There are 10 hidden switches. A switch that is on adds its own fixed numbers to the row, and there is some noise. The rows also spread widely along 14 directions, which tell nothing about the answers.
Known rows, each followed by its switches (1 for on, 0 for off):
[ 32  -4   8 -12   6 -15  19   4  13   0  10 -23  15 -10  -3   4   7  -1
   3  13  39   7 -18 -18 -20]
0 0 0 1 0 0 1 0 1 1
[ 11  23 -20   9 -14  40  -6   5  15  16  32 -59   2  -3 -38 -56  41  44
  41   2   6 -25 -39 -35 -36]
0 0 0 0 1 0 1 1 0 1
[  7  23 -21 -20 -17  -2  11  34  16  23  -7   0  29  25 -30 -24  37   1
   9 -17  19  26 -16   0   1]
0 0 0 1 0 1 1 0 1 0
[-25   9   0   6   8  -5  -7  -2  -5  -1 -41  46  -8   5  -1   8   6 -13
 -14  30 -20 -23 -23  21 -31]
0 0 0 1 0 0 0 0 0 0
[-20   7 -40 -13  10  45 -35   5  26  21  -6  -7 -16 -41 -29 -32  46 -21
   6  39  -7  -9   0   9  15]
0 0 0 1 0 0 0 1 0 1
[ 12 -20 -14  -9  17 -17 -12 -21  15 -18 -14  19  27 -42 -13  -3   0   4
  -5  33 -18  29 -11  14  -1]
0 0 0 1 0 0 1 1 1 0
[  2 -14 -15 -24  23   9  -3 -37  15 -20   1  27 -17 -32  36  13 -12 -31
 -11  22  24  15  30  10  18]
1 0 1 1 0 1 0 1 0 0
[-34   6 -17 -13  18  20  19 -66  13 -34   3  18  -8 -17   2 -19  11 -18
  22  -3  59 -50 -16   5 -34]
1 0 0 1 0 0 1 0 0 1
[  3 -45 -15 -18  12  29 -36 -46   4  11  28  24  26  16  40  28 -27   9
 -14  39  18   9 -35   3  17]
0 0 1 0 1 0 1 0 0 0
[-40 -20   7 -40  -5  35 -45  -5  55  12 -35 -19   2 -41 -31 -21  53  -4
   0  71  32 -27 -10  -1  -6]
0 0 1 0 0 0 0 0 0 0
[  2  14  36   8  45 -12  21 -41  10 -21 -33   2  -2  -2  14 -17  20  32
 -14  29  45   2  -8 -38 -53]
0 0 1 1 0 0 0 1 0 0
[ -2  -8 -15 -21 -13   5   8   5   0   2  -2  29  29   2  -8   9   0  15
 -18   6   7  -3 -17   7 -19]
0 0 1 0 0 0 0 0 0 0
[ -7   6 -13  20  21  11 -33  -4  45  -9  -2  -7   1  49 -10  -7   9 -22
  21  36  38 -26 -16   6  14]
0 1 0 1 1 0 1 1 0 0
[ 11 -19  -5  22  17   0 -15 -25  -5   2   6 -16  26 -10  29 -48   4 -13
   5  13  -9  38 -11   0  11]
0 0 0 1 0 0 1 0 0 1
[ -9  20 -17 -18 -18   1  13  19  -2   0 -22  -2 -10  -1  -5 -16  39 -46
  22  -2  34  -3  -6   3  -7]
0 0 1 1 1 1 0 1 1 0
[ -9  22 -15  -4  14 -29  23   8  -1  16  17  -2   3 -34   1  16 -18 -23
   9   0   3  -1 -40  10 -16]
0 0 0 1 1 0 1 1 0 0
[  0  -1 -19 -11 -42  42   3  29 -25  25 -16  13 -33  -7  35  -9  22 -39
  -4   8 -27   6  23  20   7]
1 0 1 0 0 0 0 1 0 0
[-22  39  -5  15  -8 -22  10  44   5  19 -31  20   6  34 -32   7  15  -6
  -3  14  -1 -35 -31   8 -30]
0 0 1 1 0 0 1 0 0 0
[ 15  16 -41   7   5 -18  -7  20  -3  -8 -12  32  32 -16 -39 -17  20   5
  -7   3 -26  23  -6   4   9]
0 0 1 1 0 1 0 0 1 1
[ -3  13  10  -4  24 -31 -23   6  31  10 -11  27  -2 -28   2  33 -34   2
 -15  43 -34  10 -15   7  20]
0 0 1 1 0 0 0 0 0 0
[  7  -1 -33   2  -6   4  25 -11 -28 -25 -21   8   0 -28  -2 -28  38 -37
  15  -8   7  16   8   8 -13]
0 0 1 1 1 0 1 0 0 0
[-11 -19 -14 -54  13  23   1 -18  44  10  11  11  -9 -28  12  30  -2 -17
 -26  33  65  -9   6   2  -6]
0 0 0 1 0 1 0 1 1 0
[ 14 -17 -25 -21   6   9  19 -55  -6 -58 -13  15  26 -17 -38 -17  37  21
  16   5  38 -15 -13  -5 -43]
0 0 1 1 0 0 1 0 0 0
[-24   1 -13   0   0  -7   1  10  23  16  10  -7  34  14 -12 -13   5 -16
  12  12  42 -26 -43   1 -17]
0 0 0 0 0 0 1 0 1 0
[  4  18  23  12 -10 -13   5  29   6  25  -9 -20  31  15   5 -33  12  18
   3   3  -1  19 -25 -20 -11]
1 0 1 0 0 0 0 0 0 0
[-19  39   1  16  49 -15  25 -19 -13  24   6  45   9  58  40  14 -25   4
 -19 -12  37  -4 -46  -8 -17]
0 0 0 1 0 0 0 1 0 1
[-43  14 -23  43  63 -14  17 -36 -12  -6 -14  13  45 -28 -23 -48  32  21
 -23  26  36 -20 -40 -27 -68]
0 0 1 1 0 0 1 0 0 0
[ 28 -12  24  -2  -1  -4  -6  17  17  25  10 -10  -5   6  41  26 -32   4
 -33  38   3  14   7  -4   3]
0 1 1 1 0 0 0 1 0 1
[-19 -17 -16  20 -12  30  -8 -10  24   5  12 -20  -5 -25   4 -42  -1   1
  -6  28  -4 -29  -7  -2 -45]
0 0 0 1 1 0 1 1 1 0
[-24  42 -15  28  -4  17  33  -7  13   9  -8  15 -21 -15  24 -57  11   9
   2 -30 -15  18  18 -20  -9]
0 0 1 0 0 0 1 0 1 0
[-10   8  24  -3   9 -17  -9  -6  20 -18 -53  11  -5 -10   2 -12  19 -14
   2  37   8 -11   5   9 -12]
1 0 1 1 0 0 0 1 0 1

New rows, each followed by its switches (1 for on, 0 for off):
[  3 -27 -18   2  17   9  -6  -4  10  14  -9  -3  13 -36  21 -20  15 -26
 -30  39  12  24  13   6  -3]
0 0 0 1 0 0 1 1 1 1
[-16  10  -6   0  -2  26  -2 -20   5   0 -16  24 -13  33  17 -15  10 -12
  11   7  11 -18 -10  15 -11]
1 0 0 1 0 0 1 1 0 0
[-19 -18  17 -12  19 -15  -6 -34  35 -18 -31   8  18 -35  18 -31   8 -23
  -5  25  28  17   2   6   0]
0 0 0 1 0 0 0 0 1 1
[ -2 -15 -18  -5  11  18 -23   4  15   9 -44  32   3  -7   6  -3  32 -24
 -26  51   2  18  21  15  16]
1 0 1 1 0 0 1 1 1 0
[ -7  24 -10  33  47  -7  -4  14  21  21  24 -26   8  25   4 -16  -4 -11
  -5  21  47 -15 -26 -30 -20]
0 0 0 1 1 1 0 1 0 0
[ -8   5 -17  42  27 -15  16  24   7  12 -22  -1  15 -28   1 -25  22 -11
 -32  30  16  10   7 -23 -31]
0 0 1 0 1 0 1 0 1 0
[  0  11  23 -15  -3 -15  11  10   6   9 -22   7   8  20   7   1   6  -3
  -1   6  12   6 -25   3 -20]
0 0 0 1 0 0 0 0 0 0
[-21   3 -17 -17  10  15 -27 -23  17  27   5  44   9  -4  40  -3 -25  -9
  -3   6 -27  30 -13  30  50]
1 0 0 0 0 0 0 1 0 1
[-29 -18   3   0   5  43  -8 -10  16  38   0 -16  25  19  24 -55  30   3
 -27  21  43   5 -18 -20 -27]
0 0 0 1 0 0 0 0 1 0
[ 42  -5  24 -47  12 -44  39 -48  -9 -46 -21  24   1  -7  26  35  -4 -14
  23  -7  44  38 -13   3 -13]
0 0 0 1 0 1 1 1 1 0
[ 10 -16  28 -44   4 -37 -37  18  86  19  10 -22  22 -49 -12  24 -37  -2
  -2  50   0  20 -16   9  43]
0 0 0 1 0 0 0 0 1 1
[ 34 -13  -9 -10  22  13 -34   0   2   4 -22 -16  -2  11   1   0  46 -36
  19  48  23  27  -9   1  29]
0 0 0 1 1 0 1 1 0 1
[-26  10 -10   3 -18  -4   1  23  10  13 -21  24  19  13   2 -19   8 -17
  -7   4   6 -13 -11  10  -6]
0 0 1 0 0 0 0 0 1 1
[ 33  41  22 -31  -4 -23  21  24   6 -11 -39  10   3  58 -31  15  42  15
  22  -8  44  12 -17 -19  -9]
0 0 1 1 0 1 0 0 0 0
[  1  -5 -20 -16  12 -12   9  25  12  11   6  -6  21 -31  -5   2   8 -27
 -25  19  32  13   8  -2  -4]
0 0 1 1 0 1 0 0 0 0
[  3 -34  47 -19 -10 -51  13   4  26 -25 -60 -24  49 -11  19 -16  30 -34
 -11  41  68  24   5  10 -32]
1 1 1 1 1 1 1 1 1 0
[-20  13  13   3  -1 -20   3  25  -7  22 -12   3  11   5   5  14  -2 -12
  -1  31  13 -32 -45   3 -33]
1 0 1 0 0 0 0 1 0 0
[ -9   7 -23  32  18  -9 -23  44  26  11 -21  36   3  12 -19  12 -12 -10
 -43  48 -31 -33   9  23 -18]
0 0 0 1 0 0 0 1 0 1
[-23 -36 -50  26   2  42 -25 -13 -16  -9 -12  35  11   0  -5 -28  18 -24
 -30  44   6 -39   0  11 -32]
0 0 1 1 0 0 0 0 1 0
[-15   4  34 -41 -12  31 -28 -31  66  12 -13 -24 -12 -36   3 -41  15  49
   4  31  -8  11   2 -16   3]
0 0 1 1 0 0 0 1 0 1
[-30  37 -20  34  20  -6   5  17  -2   2 -37   7 -10 -36 -34 -42  49  -5
  -8  31  -1 -18 -15 -23 -52]
0 0 1 1 1 1 0 0 1 0
[-41 -50  -6 -22  -8  63 -71 -39  55  -5 -22  -5  34  11 -13 -57  39  11
  -5  66  27 -32  -4  13  -2]
1 0 1 1 0 0 0 1 0 0
[ -3  29 -14  15  26 -30 -17  -5  17 -32 -61  46 -20 -45 -35   8  20  -7
   2  48 -54   2   5  31  -3]
0 1 0 1 0 0 1 1 0 1
[ 40  -9  16  -1  35 -33  16 -13 -16 -10 -15   6  30  -5   0  27  14  35
 -21  37  27  25 -37 -29 -54]
0 0 0 0 1 1 1 0 0 0
[  5  13   4 -23   7 -14   2   1  11   6  -8  19  -2  -9  15  16  -4   0
  -3  14   2  15 -11   5   0]
0 0 0 0 0 1 0 1 0 1
[  9 -28 -26 -12  35  11  -4 -55   5 -21  27  28  18 -21  27  10 -26  -4
 -17  17  32   9   0  -1  12]
0 0 1 1 0 0 0 0 0 1
[-16 -38   9  25  18  13 -27   2   9  11 -40   3  13 -15  36 -32  18 -18
 -44  66  -5  13  18   7 -27]
0 0 0 0 0 0 0 1 0 0
[  1 -12 -68 -12  39  44  -4 -29 -12  -4  34  27  37  20 -39   4  26  19
 -15  19  62 -30 -33 -15 -22]
0 0 1 1 0 0 0 1 0 0
[ 21  -9   5   7  34 -14  27   1  -3  16  19 -57  20 -55   1 -20  22  -2
 -14  32  48   9 -18 -37 -48]
0 0 0 1 0 0 1 0 0 1
[ 10   3  44  -8   5 -46 -11  48  -2  30 -38  11  19  45  15  47  -5 -10
 -28  51  15   4 -38   1 -20]
0 0 1 1 0 1 0 0 0 0
[ 15   1 -22  15   5 -34  54 -21 -37 -19  11  52  46  27  37  -3 -32   8
 -28 -43  20  23  -8   1 -35]
0 0 1 1 0 1 1 0 1 1
[ -5 -26   0  -3 -14  12   2 -14  -8  -5 -13   1   2  15  41 -11   4 -37
  -4  18  28 -14   9  18 -15]
0 0 1 1 0 0 1 1 0 1
[-11   5 -17   3  15  12  -6 -17  -8  23  27  24  19  10   8   3 -25  25
 -15  13  -5 -23 -48   2 -26]
1 0 0 1 0 0 0 1 0 1
[ 17  15   8  46  28 -25  29   0 -40  -1 -19   8   6   4  26 -18   7  -7
 -11   9  -8  15 -19 -13 -44]
1 0 0 1 0 0 1 0 0 0
[  4 -29  13  19  -8 -33  23  -2  13 -16   5 -37  53 -20  17 -56  -8 -16
  -2  -2  23  17  -7  -2 -36]
0 0 0 1 0 0 1 0 1 0
[  2   7 -41 -11   8  14  14 -33 -15 -21   7  27  20   1 -13 -23  18  -2
  18 -16  25   3 -22  -3  -4]
0 0 1 1 0 0 0 1 1 0
[  7  28   6   1   4   3   2  10  15  12  -4  -3 -17  -4   0 -11   2   5
  11   8 -15   4 -10  -6  -5]
1 0 0 1 0 0 0 1 0 0
[-36  -9   0 -12 -31  33 -13  30  36  28 -13 -49   4  -1   1 -58  48 -41
   1  28  50 -17   3   5 -23]
0 1 0 1 0 1 0 1 1 0
[  1  18  11 -13  27   6  14  11  49  42   1   4  20  15  16  -3  -1  31
 -42   8  30  37   7 -19   5]
1 0 0 1 0 0 1 0 0 0
[-23  17 -19   4  19   2  24 -15  -7 -16 -31  49  -7  12   8  -5  15 -29
 -15  -1  28 -22   1  13 -27]
0 0 0 1 0 0 0 0 0 1
[ -1   5   8  -9  -4 -40 -23  37  23  18 -15  -7  16 -36 -17   9  -2 -20
  -2  45 -14   2 -22   6   5]
0 0 1 1 0 1 0 0 1 1
[-11  18  44 -20  -4  -7   0 -16  66  -3 -26   7 -28  -4  19   5 -11   7
  14  22  15  -5   0  -5   2]
1 0 0 0 0 0 1 0 1 0
[-13 -14  30 -36   2  -3 -12 -22   7   8 -28   3   8 -16  16   3  14 -10
   0  36  13  11 -34  11 -11]
0 0 0 1 0 0 0 0 0 0
[-17   4 -18 -21 -52  18  -8  56  26  28 -46  13   5 -56 -27 -34  42  -5
 -35  23 -57  27  28  32 -11]
1 1 0 1 0 1 0 0 1 0
[ 22  -1  -8  -1  14 -30  -6  36  28   6  -7  35  18  26   0  42 -23 -27
 -28  28  18   7  -2  19  24]
0 1 0 1 0 0 0 0 1 1
[-16  -2   7 -31  -7  12  16 -15 -47  31 -15  16  24  26  35   7  28  -4
 -16   7  47  18 -57  -3 -38]
0 1 1 1 1 1 0 0 0 0
[ 12  15  44 -26  13 -32  30  25  19  30 -37   2  -9   5  36  35   4 -21
 -27  22  33  36   1  -1  -7]
0 0 0 1 0 0 1 0 0 0
[  3   9 -11  20  42  15  -9   1  25  14   5 -36  -3 -40 -21 -33  36   3
  -7  48  34   5 -12 -36 -19]
0 1 0 1 0 0 0 1 1 0
[ 14  34  -2 -33  14 -20  30   8  -4  -1 -38  27 -26 -56 -19  31  34 -14
   0  20   4  29 -13   5 -10]
0 1 0 1 0 0 0 1 1 0
[-11 -22  35 -17 -27  24 -31  16  69   2 -32 -32  -3 -10  -9 -25  24  15
 -13  59  21 -35  22 -10 -24]
0 0 1 0 0 0 0 0 0 1
[-21  -4  25 -18 -28  -1 -13 -22  16   2 -18   5   1  10  12  -4  -3  12
  28  23   0 -24 -45   6 -21]
0 0 1 0 0 0 1 1 1 0
[-15 -13  -6 -13   7   4   2 -51   1 -38 -27  38  19  -7   4 -20  14  -2
  -3   9  19  -3 -11  21 -24]
0 1 0 1 0 0 0 0 0 1
[ 34  -7  -8 -25  15 -17  21 -16   0 -14   1  31  14  13  14  40  -4   5
  -8   9  44  12 -11  -4 -14]
0 0 0 0 0 1 1 1 1 1
[-48  -2   2 -45 -48  21 -55 -11  42  13 -47  34  32   2 -33 -47  31  23
  18  17 -52   2 -41  41  17]
0 0 0 1 0 0 0 0 1 1
[-21 -13  34   7 -18 -24 -15 -23  -4  -2 -47   9  24 -18  30 -44   6  -7
  11  22 -41  35 -28  16  -8]
0 0 1 1 0 0 1 0 1 0
[ 30   1   1 -34 -19   0  14   5 -28  12 -20  -6 -10 -37  21 -10  31 -29
  18   0 -16  50 -11   9  11]
0 0 0 1 0 0 0 1 1 1
[ 13   2 -32 -43   1  24  25 -32   4  17  46  13   0 -23  26   9 -20   6
   1 -28   6  40  -8   6  21]
0 0 0 1 0 0 1 1 0 0
[ -7  23  11  16  50 -41  34 -34 -17  -7 -21  21   6  -3  44  -3  -1 -27
   6   2  43  32 -27 -16 -10]
0 0 1 1 1 0 1 1 1 0
[ 36 -23  -2  25  24  -4 -36  -5 -17  -8 -16  35   1  50  33  21 -13 -24
  -9  51  -1   7 -10   3  22]
0 0 1 1 0 0 0 1 1 1
[ 20   5  -3 -41 -13  -9  43 -14 -61  24  -2  45  45  30  31  14   2  34
 -20 -35   5  45 -51   7 -22]
0 0 1 1 0 0 0 1 0 1
[-25 -13 -38  17  18  33 -58 -18  14 -18 -23  18   2  -3 -32 -30  40 -22
  23  52  -8 -26 -21  13   5]
0 0 0 0 1 0 0 0 0 0
[ 28  21  15  26  36 -24  38 -39 -39 -39 -34  42 -39  11  54  -2  -4 -27
   7  -9  -1  30  11  -4 -18]
0 0 0 1 0 0 0 1 0 0
[-28 -20  -5  -2  15   5 -22  11  50   1 -15  14  26   5 -15  15   5 -20
 -29  65  67 -49  -9   1 -16]
1 1 1 0 0 0 0 0 1 0
[ 20  35  -4  -3  20 -24   2 -11  27 -25   6  24  -5 -10 -35  24 -18  38
  24   7 -12  -8 -25 -18   2]
0 0 1 0 0 0 0 0 0 0
[  6   6   9  33  33   5 -18 -32  -7  -2 -10   3  -2  29  23 -11   4  10
   7  36   2  11 -37 -11 -14]
0 1 0 1 1 0 1 1 0 0
[ -9  -6  35  -4  23 -18   0 -48  13 -37 -43  -8  -4 -41  24 -35  25 -24
  32  27  21  16  -3  -1 -12]
1 0 0 0 0 0 0 1 0 0
[  8 -20   6   0  -1 -32  41 -21 -35 -20 -24  42  43  28  35  17  -8 -14
 -25  -1  43  11 -25  12 -40]
0 1 1 1 0 0 1 0 1 0
[ 30  -9   9 -35  15  23 -10 -72  -7 -17  12  53  -5  44  51  43 -29  22
   8   7  25  29 -33  -2  31]
1 1 1 1 1 0 0 0 0 0
[-23 -22   6 -49   6 -18 -33  -2  67 -15 -32 -10  41 -35 -56  -4  35 -14
  10  60  56 -19 -22   7   4]
0 0 1 1 0 0 0 0 1 0
[ 31   7   1 -10  -2 -22 -16  24 -15  19   8  -1   8  21 -19  41  -3 -12
  28  33  -5  -4 -73   1   2]
0 0 0 1 0 0 1 0 1 0
[ -1  10 -11  21  35  13  -8   6 -25  38  -5  20 -16   8  28   6  12 -27
 -21  38  15   2 -30 -17  -7]
0 0 0 1 0 0 0 0 1 1
[ 10 -10   0 -32 -35 -18  20  -4 -11 -29 -25  35  17   8 -10  11   7   4
  -3  -2  15 -19 -14  13 -40]
0 0 1 1 0 1 0 0 1 1
[-20   4  -8 -24  22   2  18 -29   7  -3 -15  54  12  12  15  34   2   5
 -25  21  65 -24 -23   0 -25]
0 1 1 0 0 0 0 1 1 1
[ -4   1  40  -1   1 -31  30   2 -12  12 -35  -4  -2  21  65  -6   2 -56
   0  -2  33  32  -7  13  -6]
0 0 0 1 0 0 1 0 0 0
[-53 -11  -1  28  37 -10 -29  -8   9  10 -37  23  13 -24  16 -20   3 -39
 -27  62  -3 -23 -18  24 -25]
1 0 0 1 0 0 0 1 0 0
[-10 -15  -2  14  40 -28  24 -35   2 -42 -60  41  46   9  -7 -24  35   3
 -28  24  50   5  -7   1 -60]
0 0 0 1 1 0 1 1 1 0
[-11   0   5  19  14  -9 -20   2  33   5 -16 -36  15 -40 -15 -49  24  -5
   6  46   3   6  -8 -17 -10]
0 0 1 1 0 0 1 1 1 0
[  9   1   8 -14 -29   2  -7   8  29   6 -10 -22 -13 -51   7 -30  11  -1
   2  18 -25  25  18  -5   3]
0 0 1 1 0 1 1 0 1 1
[-31 -17 -16 -11  -7   2 -18  -4  27  14   1  -3  20 -46   4 -21  -3 -15
 -21  29  -3  -5   1  16  -8]
0 0 1 1 0 1 1 0 0 1
